The rows are grouped in 5 different ways at once. Each group adds its own fixed numbers to the row, and there is some noise. The rows also spread widely along 14 directions, which tell nothing about the answers.
Known rows, each followed by its group in each grouping:
[10,-6,-35,-43,-6,8,4,25,-38,37,10,-33,1,12,14,27,-57,-19,4,-36,10,-4,44,-44,-4,-10,-23,22,-41,40,-32,-5,-53,-18,-34,-17,11,20] : K_500 labon duf (1) K_67
[-8,-2,-1,11,-25,26,-20,10,-13,20,20,19,18,-2,-10,12,13,-19,-15,1,-5,-25,-31,13,-4,-5,4,-37,14,11,-10,3,30,-23,3,-8,-14,-14] : K_205 labon zulav (3) K_878
[-13,-34,-5,-14,0,-9,6,-11,-47,38,30,-35,-17,3,-2,3,-41,25,-21,-10,1,-34,-16,-23,-5,-17,33,-27,20,9,-25,-10,0,-35,-23,8,19,-40] : K_790 saru duf (0) K_29
[-1,8,14,15,4,-11,15,39,-11,3,-3,-35,21,-14,-1,-4,36,9,-28,-5,10,32,-31,27,2,46,38,-12,1,-5,-26,9,-2,-9,29,2,17,-11] : K_500 Katad zulav (2) K_67
[-7,1,10,8,-47,28,-25,61,-32,-7,11,32,-2,-8,-34,-13,18,-76,12,-17,-32,42,-3,-51,-18,60,-9,46,33,5,17,10,-24,52,34,26,36,-9] : K_113 dudu goz (4) K_878
[-1,-3,11,-20,-33,27,23,6,-11,-13,8,-29,19,9,-13,15,-13,14,-9,-37,27,11,0,-34,-20,2,-18,2,3,45,-21,19,-9,-40,-13,26,18,-28] : K_734 dudu goz (1) K_614
[13,32,9,-12,3,-21,6,23,16,23,-13,7,-8,9,19,15,18,-18,13,-35,1,0,21,-15,3,23,7,30,-17,-47,8,16,5,35,23,33,22,29] : K_113 Foma duf (4) K_29
[3,12,24,11,17,21,-8,4,-22,-64,16,-28,-14,6,-5,-12,13,6,-1,-27,19,-49,-22,28,0,-3,1,-16,50,0,13,-6,10,-22,26,21,-2,-35] : K_205 saru duf (3) K_614
[-2,6,26,-7,-16,-7,26,21,7,49,0,-48,-12,16,-23,28,-24,35,-3,-6,3,2,-25,-42,3,30,-12,-3,-18,-3,-30,18,-3,-12,6,-10,24,-13] : K_790 Foma duf (2) K_67
[1,51,-6,23,13,10,-22,1,35,15,9,73,-27,31,20,5,9,-100,16,11,-18,-50,-19,20,8,-25,-11,12,35,-26,22,-12,45,18,-14,-8,-45,66] : K_734 Katad goz (0) K_614
[42,8,7,-21,-16,-24,34,-23,26,57,-17,-12,-16,13,-17,-4,32,11,5,-32,-11,2,-9,-55,5,54,13,11,-14,25,-60,3,-34,1,15,17,26,0] : K_500 Foma goz (3) K_878
[-10,5,-6,-24,-15,-26,24,11,-21,-9,-8,-59,9,22,-17,29,-3,18,-4,-6,40,32,6,0,6,12,2,28,-6,-4,-1,29,-22,-13,7,13,21,-11] : K_113 saru goz (1) K_614
[-59,-13,14,6,9,-11,7,54,-66,-25,29,-70,-2,17,-13,3,-43,-5,-9,33,20,23,-33,0,15,1,10,14,38,14,22,12,-6,-29,-17,-26,1,-24] : K_500 Foma goz (2) K_614
[-17,17,-5,2,28,10,53,-11,5,25,-28,-36,-28,60,-18,12,27,33,-14,17,15,6,-62,-3,22,27,1,15,11,10,-51,-8,-42,-36,-4,0,6,-3] : K_500 saru duf (3) K_878
[-24,-25,-21,-11,17,29,21,-13,-49,24,2,-24,7,23,-3,11,27,56,-3,-22,13,-25,-19,4,4,1,15,-29,0,13,-59,-1,-38,-43,24,36,22,-60] : K_113 saru duf (2) K_29
[-17,2,7,8,3,-13,-4,55,-34,-4,10,-30,11,-6,-1,6,-1,-28,-31,-5,16,10,-35,36,3,0,31,-19,34,-17,-1,8,-5,-15,-28,-6,14,-3] : K_790 saru zulav (3) K_878
[30,-5,2,-24,-15,-46,24,-35,11,37,-5,-30,37,-25,12,-15,0,35,4,-22,6,14,31,-47,-8,39,34,3,-29,45,-3,16,13,-18,27,10,-15,-14] : K_205 dudu duf (3) K_614
[0,13,-21,8,-2,-37,15,-5,1,55,-19,-3,30,7,-1,6,40,1,13,38,1,45,0,3,10,54,22,21,-37,13,-1,14,-16,5,53,-21,-29,19] : K_790 labon zulav (0) K_67
[17,43,32,-36,-20,-8,32,-17,53,43,-10,10,13,12,12,39,-1,0,5,-45,15,-30,1,-35,5,-24,-5,-15,-2,16,-25,23,37,-36,-48,22,-19,18] : K_205 dudu duf (1) K_29
[-20,-11,-25,-28,-1,-4,-11,8,-64,56,8,-5,31,6,5,39,24,-13,49,-12,1,-48,0,12,36,-25,-3,-45,7,11,-52,22,-52,-28,8,-7,-24,-27] : K_500 saru goz (2) K_29
[20,-12,16,-5,27,-6,-13,13,-56,-13,35,-64,-33,-16,11,-30,-16,45,9,-36,1,-36,20,-16,1,39,-5,-4,4,-11,-5,-13,-35,13,84,10,39,-50] : K_500 Katad duf (4) K_29
[6,-9,-25,3,11,-21,-28,-10,-22,54,22,29,12,-12,29,-6,3,-47,2,-9,-12,-53,1,33,12,-23,45,-43,14,-6,-15,-6,17,-11,-10,-9,-29,16] : K_734 saru goz (2) K_878
[-24,-18,38,-20,14,-23,25,4,-35,67,23,-42,44,-29,17,-10,1,37,37,-17,-12,-26,-12,-41,36,2,37,-64,19,50,-46,27,-14,-53,2,-8,-28,-68] : K_734 Foma goz (3) K_29
[0,15,-19,-1,-13,18,-23,9,-30,-10,8,2,20,7,-3,14,18,-26,40,-2,7,-30,12,14,2,-3,-37,1,6,30,9,13,-26,-16,41,-17,-42,-10] : K_734 labon zulav (2) K_614
[-9,1,-5,1,-20,-2,-2,-3,16,44,15,25,-38,25,-5,13,-35,-23,-26,0,-15,-15,-13,-51,-23,0,19,31,6,-24,13,-11,49,18,-39,29,23,19] : K_790 saru duf (2) K_614
[-1,4,-22,-26,-30,-52,31,-43,-2,54,-32,-28,13,37,-27,43,27,19,13,20,11,-6,-37,0,33,-10,30,-6,8,8,-33,19,-8,-38,-15,-11,-22,-7] : K_500 labon duf (3) K_614
[32,8,-23,15,-4,2,-5,2,-1,8,5,7,-7,13,-3,-3,21,-18,-7,-11,6,-3,-1,15,-5,37,-3,6,-19,-13,-18,-4,-8,16,48,2,15,26] : K_500 Katad goz (4) K_614
[-5,-22,-7,-7,0,9,15,3,-20,37,29,-22,25,-11,11,-11,-17,31,-19,-15,10,13,20,-41,-14,29,18,-8,-43,33,-22,1,10,-22,22,9,17,-21] : K_205 labon goz (1) K_614
[14,-27,-29,-31,-21,-35,-14,38,-47,93,20,-18,14,-34,20,13,-19,-17,-7,-40,-27,-21,22,-37,1,12,42,-30,-26,-3,-59,5,-27,7,-18,-5,33,-11] : K_500 Katad zulav (2) K_614
[14,4,-21,-10,54,-39,40,-44,1,43,9,-51,-2,23,27,-18,0,37,-24,6,27,-32,-10,21,23,3,46,-31,-14,27,-49,-18,-2,-61,-10,-25,-15,12] : K_205 labon goz (0) K_614
[23,12,-8,-2,-4,-44,3,-48,5,8,-7,-22,1,9,-5,13,38,17,-1,11,25,-32,-21,63,13,-11,35,-23,23,0,-7,3,18,-35,31,-14,-35,-2] : K_500 Katad zulav (1) K_67
[18,-10,-16,6,18,-23,-21,26,-51,5,21,-36,8,-34,15,-31,17,8,-3,-22,-1,-6,24,17,-6,44,30,-7,-10,-6,-1,-2,-30,16,76,-3,21,-27] : K_113 Katad zulav (1) K_614
[34,33,13,-1,-70,9,8,27,31,5,-21,2,2,2,-54,28,-3,-38,9,-5,-2,53,-9,-51,-14,54,-46,41,-6,30,11,23,-10,16,28,-16,3,24] : K_113 labon duf (1) K_29
[-9,-5,11,1,-58,-13,-14,54,-19,-5,-3,13,54,-31,-10,13,8,-61,-19,-18,1,61,-2,4,-16,18,48,8,14,-2,29,24,32,18,-13,14,8,3] : K_113 labon duf (0) K_67
[-19,-9,-30,-16,8,-69,11,17,-43,75,-21,-17,32,-15,23,11,7,-6,17,13,-12,37,17,-10,23,19,66,10,-22,-13,-11,20,-20,10,6,4,-8,7] : K_734 Foma duf (2) K_29
[43,18,7,-13,-11,-67,4,-38,17,17,-11,-47,-13,5,-19,10,-1,1,17,-2,14,-34,-6,26,28,9,22,-9,31,4,7,8,3,-22,18,-31,-33,10] : K_113 saru duf (4) K_67
[8,3,25,0,-45,22,-21,49,-25,6,19,25,36,-34,-13,-12,22,-53,30,-33,-21,21,10,-36,-6,44,-12,-1,16,41,-3,20,-17,18,35,7,-7,-20] : K_500 Katad goz (4) K_878
[-64,-42,-19,3,-22,-29,21,10,-69,38,-3,-42,38,9,-18,17,5,52,-9,49,8,58,-30,-15,1,27,50,9,-2,-3,6,26,-3,-17,26,15,11,-59] : K_790 dudu duf (2) K_614
[16,-18,11,-14,24,-59,-27,20,-64,46,30,-66,-28,-32,8,-13,-27,15,14,-18,-23,-65,-6,-2,34,13,45,-49,26,-43,-18,-8,-14,8,38,-22,27,-36] : K_205 Foma duf (3) K_29
[-10,9,10,26,18,65,-6,25,-12,-29,25,37,-2,10,3,-26,14,-53,-4,-32,-6,-53,-36,15,-5,-18,4,-29,64,32,-11,-23,4,-35,-23,9,-22,-13] : K_113 saru duf (4) K_614
[-36,2,27,10,-5,36,2,38,-20,23,30,4,22,7,-4,10,11,0,2,-8,1,-6,-29,-9,9,8,1,-33,15,-3,-15,18,21,-15,14,11,6,-32] : K_113 labon goz (4) K_29

New rows, each followed by its group in each grouping:
[-22,-13,24,-22,-13,6,-3,37,-37,-5,33,-37,4,-12,3,3,-34,3,-2,-40,7,4,18,-48,-12,13,1,10,9,4,11,19,1,7,1,35,37,-36] : K_113 saru goz (3) K_29
[-12,23,-4,-6,-5,-51,7,35,-18,37,-14,-33,-16,18,-6,31,-5,-14,10,22,-1,22,-7,-6,18,29,3,34,-8,-50,11,21,-17,31,20,-14,12,19] : K_790 Katad duf (0) K_614
[17,15,-13,-29,0,-15,7,-2,-17,6,-9,-40,-7,18,8,26,-17,-2,12,-30,25,-17,26,1,5,-1,-24,17,-12,8,-14,9,-40,-14,2,-5,-3,10] : K_734 saru duf (0) K_878
[25,31,-2,-20,27,-5,6,12,-3,44,-4,5,21,-15,33,16,24,-8,24,-43,4,-43,22,13,19,-4,-1,-39,-25,-4,-39,11,-21,-15,25,-1,-21,12] : K_205 Katad duf (1) K_29
[-35,-33,12,-21,-13,-15,-4,-10,-61,10,24,-33,10,-3,1,6,-11,35,10,-4,3,-15,-4,-27,-1,-8,34,-7,33,15,7,9,11,-25,10,33,4,-69] : K_500 dudu duf (2) K_29
[10,4,1,30,13,-29,-21,40,-43,-34,1,-46,-34,-9,-18,-27,4,-28,-20,11,-12,10,-42,38,10,45,31,9,51,-37,14,-15,-21,25,52,-19,25,-6] : K_734 Katad duf (3) K_878
[15,3,-44,19,6,-18,0,10,-19,2,-3,-34,-4,15,-10,6,-5,-16,-29,31,22,16,-16,37,0,30,9,12,-11,12,-4,-9,-21,-20,17,-43,-13,36] : K_500 saru zulav (2) K_614
[-10,3,12,5,-5,-8,-9,11,12,53,24,29,-8,-1,11,-4,-9,-45,-15,-3,-17,-17,-15,-22,1,6,34,-6,15,-7,-5,-6,48,9,-31,4,-3,20] : K_500 saru goz (2) K_878
[-22,-27,-39,2,23,-3,-33,26,-93,-23,16,-35,-4,-2,16,3,-11,-1,-6,-11,12,-16,10,47,-3,-8,23,-1,13,-38,8,-8,-30,4,36,19,26,-26] : K_734 saru duf (2) K_29
[-7,-24,-60,-6,-6,4,-17,10,-50,38,12,6,36,5,14,11,-11,-31,6,-1,4,5,29,-3,-3,6,0,1,-38,25,-16,5,-33,-3,9,-11,-12,16] : K_500 saru goz (3) K_614
[12,13,28,-25,2,-13,9,1,5,24,8,-23,11,-17,32,8,0,44,12,-50,13,-6,42,-35,-10,19,5,8,-44,-24,5,20,27,13,43,44,23,-17] : K_734 labon duf (1) K_29
[-18,-3,-20,-9,22,15,10,13,-37,1,5,-18,10,19,24,8,-7,-6,-11,-16,20,-12,0,19,-1,-16,8,-3,-1,19,-24,-7,-22,-31,-13,1,-6,1] : K_500 Katad duf (0) K_67
[-4,-11,-2,1,-20,-18,5,-32,-7,-9,7,-6,-17,18,-12,-1,-3,3,-36,3,13,7,-21,7,-22,-5,51,20,27,-4,23,-11,45,-11,-16,31,16,-8] : K_790 labon duf (0) K_67
[30,23,23,-25,-5,-17,5,7,16,9,13,-12,16,-5,26,8,-2,-14,20,-49,19,-24,37,-18,0,9,-15,0,-21,14,-6,17,3,-5,8,4,-5,18] : K_500 Foma goz (0) K_614
[30,6,-18,-29,-37,-56,-21,-7,-26,39,-9,-11,8,-4,-11,35,23,-31,20,-20,2,-23,5,29,23,-10,26,-18,10,-31,-18,20,-13,5,13,-1,6,4] : K_734 labon goz (1) K_878
[-12,14,-4,-8,33,-19,18,-39,5,0,6,-23,-12,26,27,-17,-23,10,8,8,15,-13,15,-20,1,-4,16,40,3,26,30,-11,21,-18,-3,7,-33,10] : K_734 labon duf (3) K_67
[-20,-21,-22,-6,22,-46,-14,-12,-61,27,27,-48,5,6,14,5,-5,19,8,12,14,-47,0,36,26,-8,39,-31,15,-23,1,8,-2,-18,31,-14,-3,-27] : K_113 dudu goz (2) K_614
[-2,14,37,11,-33,-82,-2,12,2,-2,23,-43,-39,-1,-36,-12,-65,-69,-21,49,-15,-1,-57,-5,27,-13,59,9,108,6,52,0,59,-18,-66,-53,-31,19] : K_734 Katad goz (4) K_614
[15,11,-10,24,12,-13,2,-16,1,-33,-5,-24,-12,20,-11,-4,16,12,-23,14,29,-6,-18,53,-7,11,14,6,9,-16,26,-5,19,-17,45,-8,-7,9] : K_113 Foma duf (1) K_614
[-75,-1,-31,9,11,26,21,-6,-34,-11,-7,-5,30,48,3,11,19,14,10,47,23,40,-13,-1,-4,2,-7,51,1,34,26,17,-9,-29,15,21,-41,-21] : K_734 saru zulav (3) K_614
[-60,15,-13,6,8,7,38,-5,7,55,-13,29,-8,59,5,24,14,2,-17,41,-3,31,-40,-26,7,-1,25,39,-3,-16,-10,2,29,-3,-25,31,-5,17] : K_500 Katad duf (4) K_29
[-4,-34,-38,16,8,27,-41,59,-81,24,30,10,-22,-11,1,-25,3,-39,-15,-8,-31,1,3,-11,-19,42,16,11,-4,-15,-20,-29,-50,36,50,2,52,-16] : K_500 Foma zulav (1) K_878
[26,3,-5,-16,-34,-19,-8,-15,-8,5,2,-17,-37,9,-33,3,-15,-18,-2,-14,-8,-5,0,-38,-9,21,8,34,26,12,15,-7,-3,11,10,10,21,-2] : K_113 labon duf (2) K_29
[-8,5,18,-31,-11,21,-3,37,-27,-8,22,-33,18,-8,20,13,0,21,20,-61,21,-18,47,-39,-14,14,-29,16,-23,9,2,26,-18,3,31,35,25,-40] : K_113 labon zulav (2) K_614
[-37,-9,-12,5,-5,-1,15,4,-39,3,-3,-44,14,28,-14,23,-5,34,-21,30,31,22,-34,29,11,-7,16,-4,6,-6,1,12,4,-39,12,-6,-3,-29] : K_734 labon duf (1) K_878
[8,-6,-37,-14,-52,-14,5,-18,4,14,-11,21,60,2,-2,36,5,-20,-6,-6,37,42,34,6,-23,-3,8,16,-39,36,13,36,19,-20,-14,17,-28,29] : K_790 saru goz (2) K_614
[17,-43,-8,-3,-1,-65,-29,-9,-55,61,44,-53,-14,-42,-2,-28,-55,7,-2,10,-27,-29,5,-19,12,19,57,-38,15,8,-2,-10,11,-4,28,-36,7,-25] : K_734 Foma goz (2) K_29
[13,9,-14,-1,-4,7,-5,17,13,31,8,-15,-41,19,11,23,-42,12,-43,-32,4,-10,0,-26,-26,13,-9,18,-42,-70,-7,-7,35,34,1,34,66,30] : K_734 saru duf (3) K_29
[-6,-4,6,7,13,-10,-16,61,-48,35,12,-7,65,-53,25,-7,25,-8,38,-20,-14,0,20,3,19,45,21,-37,-24,3,-14,26,-22,7,66,-10,-22,-28] : K_205 saru duf (2) K_614
[8,15,-32,-12,33,-15,50,-18,20,66,-22,4,2,37,22,1,31,11,-11,-6,9,17,2,-19,6,29,31,23,-45,10,-56,-4,-26,-17,-7,14,10,38] : K_500 Foma goz (1) K_614
[32,13,-27,-34,-1,-55,-24,-17,-43,-36,9,-73,-54,21,-10,11,-55,-16,19,0,24,-41,37,2,6,-10,-22,50,23,-4,44,-8,-34,3,21,-26,0,16] : K_205 dudu duf (1) K_614
[-9,8,5,7,-45,-33,-7,-16,5,-39,-11,8,21,11,-12,16,15,-37,-30,20,28,34,-31,38,-13,-12,48,21,48,-3,59,15,65,-12,-26,18,-27,17] : K_500 dudu duf (3) K_878
[25,-40,-13,7,-35,29,-44,-25,-39,-10,59,-5,-6,-12,-13,-12,-62,-17,-16,-22,3,-82,-2,5,-22,-43,-8,-58,44,62,3,-23,32,-54,-12,-32,-33,-31] : K_500 Katad duf (4) K_614
[-41,3,-6,-25,19,6,34,-6,-22,24,4,3,7,33,30,-4,0,-8,-3,-16,10,5,6,-32,3,-17,26,29,15,25,-16,3,-11,-28,-47,43,2,-8] : K_734 dudu goz (4) K_878
[42,4,-6,-17,-15,-68,-22,20,-25,-8,5,-52,8,-37,12,0,-22,-15,6,-26,15,31,54,5,-7,42,18,29,-27,-18,32,20,-9,35,51,0,22,24] : K_734 Foma goz (2) K_29
[39,-18,-34,-9,-12,1,-44,13,-46,10,28,-13,-24,-15,4,-9,-13,-25,-11,-34,-7,-31,32,-4,-23,27,-6,7,-16,1,-8,-22,-32,22,41,-3,33,1] : K_500 labon zulav (2) K_878
[-36,-55,-51,15,47,-20,-6,39,-105,27,22,-52,-16,-3,9,-48,-31,-1,-18,33,-28,26,-7,-24,5,47,59,26,4,9,-9,-31,-63,12,30,-17,32,-26] : K_500 Foma duf (3) K_614
[19,5,-7,0,-37,18,3,51,-5,-8,-9,-14,1,5,-20,23,15,-26,-43,-42,14,34,-16,8,-26,30,6,8,-6,-15,-30,4,-16,8,-2,20,60,11] : K_113 Foma zulav (0) K_67
[43,33,12,-27,46,-65,-12,-9,5,3,7,-48,9,-25,57,-2,6,18,28,-51,28,-53,60,36,21,5,13,-13,-28,-39,23,15,10,12,52,1,-10,19] : K_113 labon duf (3) K_29
[29,10,11,-20,11,22,15,16,1,34,15,-21,-28,13,9,9,-3,4,-9,-68,-2,-51,-6,-26,1,13,-13,-24,-14,0,-78,-13,-29,-10,-5,19,49,-2] : K_500 Katad goz (2) K_67
[16,24,2,-11,-33,-53,8,-6,24,36,-14,8,7,12,-6,27,24,-36,8,-3,5,8,-4,-1,16,12,31,17,8,-29,5,23,25,16,-10,13,-5,36] : K_500 saru goz (4) K_614
[-20,-6,6,1,-18,-13,-10,43,-5,69,21,-15,19,-9,6,18,-21,12,-10,7,-9,20,9,-35,-9,41,-2,0,-50,-27,8,28,26,25,34,-15,14,-1] : K_113 Foma zulav (3) K_878
[45,-2,-15,-12,-27,-60,2,-83,28,56,-13,17,2,-4,-1,-7,24,-1,19,-5,-20,-48,-5,-7,9,-3,52,-21,18,23,-11,0,35,-20,13,3,-44,-3] : K_734 Katad duf (3) K_614
[27,-4,5,1,23,-10,-3,22,-38,10,25,-35,11,-32,13,-33,0,-6,9,-24,1,0,21,-7,4,46,11,-20,-7,34,-18,-4,-42,-7,48,-18,5,-10] : K_790 labon goz (0) K_29
[-37,-46,5,-19,-2,-42,-5,-31,-34,60,51,-41,-27,-2,8,-13,-80,30,-18,9,-15,-39,3,-59,-5,-19,64,0,26,13,19,-11,58,-19,-37,7,6,-47] : K_113 saru duf (2) K_67
[-24,-38,-8,-10,-54,-40,-14,21,-46,81,22,-15,8,-11,-31,24,-30,-10,-9,24,-20,28,-14,-41,6,18,41,-7,5,-13,-8,22,11,12,-8,-5,25,-28] : K_790 saru goz (1) K_878
[55,7,-15,2,12,-24,-4,-50,27,63,-2,15,7,-1,23,12,38,20,-1,-32,4,-79,-14,46,14,-10,31,-80,-19,-22,-53,-8,25,-26,29,-9,-18,19] : K_500 Foma duf (3) K_29
[30,35,40,-29,39,-1,42,10,17,22,-8,-29,7,-16,34,-19,18,30,44,-66,0,-18,32,-55,10,36,-13,7,-20,40,-38,10,-45,-17,36,22,-3,-17] : K_734 Foma duf (1) K_29
[-8,5,3,3,-12,-38,-14,-33,-3,27,20,-19,-19,23,-3,29,7,35,-4,28,19,-44,-24,37,11,-18,21,-22,16,-50,24,11,60,-11,36,-2,-13,-10] : K_500 Foma zulav (4) K_29
[3,-22,-30,-14,-17,-24,-18,-58,-25,27,20,9,31,-10,19,0,17,26,17,0,12,-39,39,8,-18,-12,21,-14,-12,34,16,14,21,-26,39,14,-43,-35] : K_790 Katad zulav (2) K_614
[26,14,37,-41,1,16,14,-18,-23,-1,19,-57,-18,13,-19,19,5,27,51,-55,21,-89,-11,-16,31,-18,-46,-48,47,56,-62,11,-61,-63,12,-9,-11,-56] : K_500 saru goz (1) K_29
[-19,-26,-16,-14,23,-30,7,-39,-22,28,42,-40,-16,16,30,-21,-67,20,-34,17,21,-17,22,-18,-11,-15,37,13,-5,43,16,-15,35,-39,-31,-12,-17,3] : K_500 Katad goz (2) K_878
[5,10,-7,-27,7,-10,-16,-27,-38,0,16,-31,-45,33,-6,20,-24,11,35,-7,12,-70,17,-1,12,-24,-35,14,26,2,11,-3,-33,-13,28,-8,-14,-22] : K_790 Katad duf (1) K_878
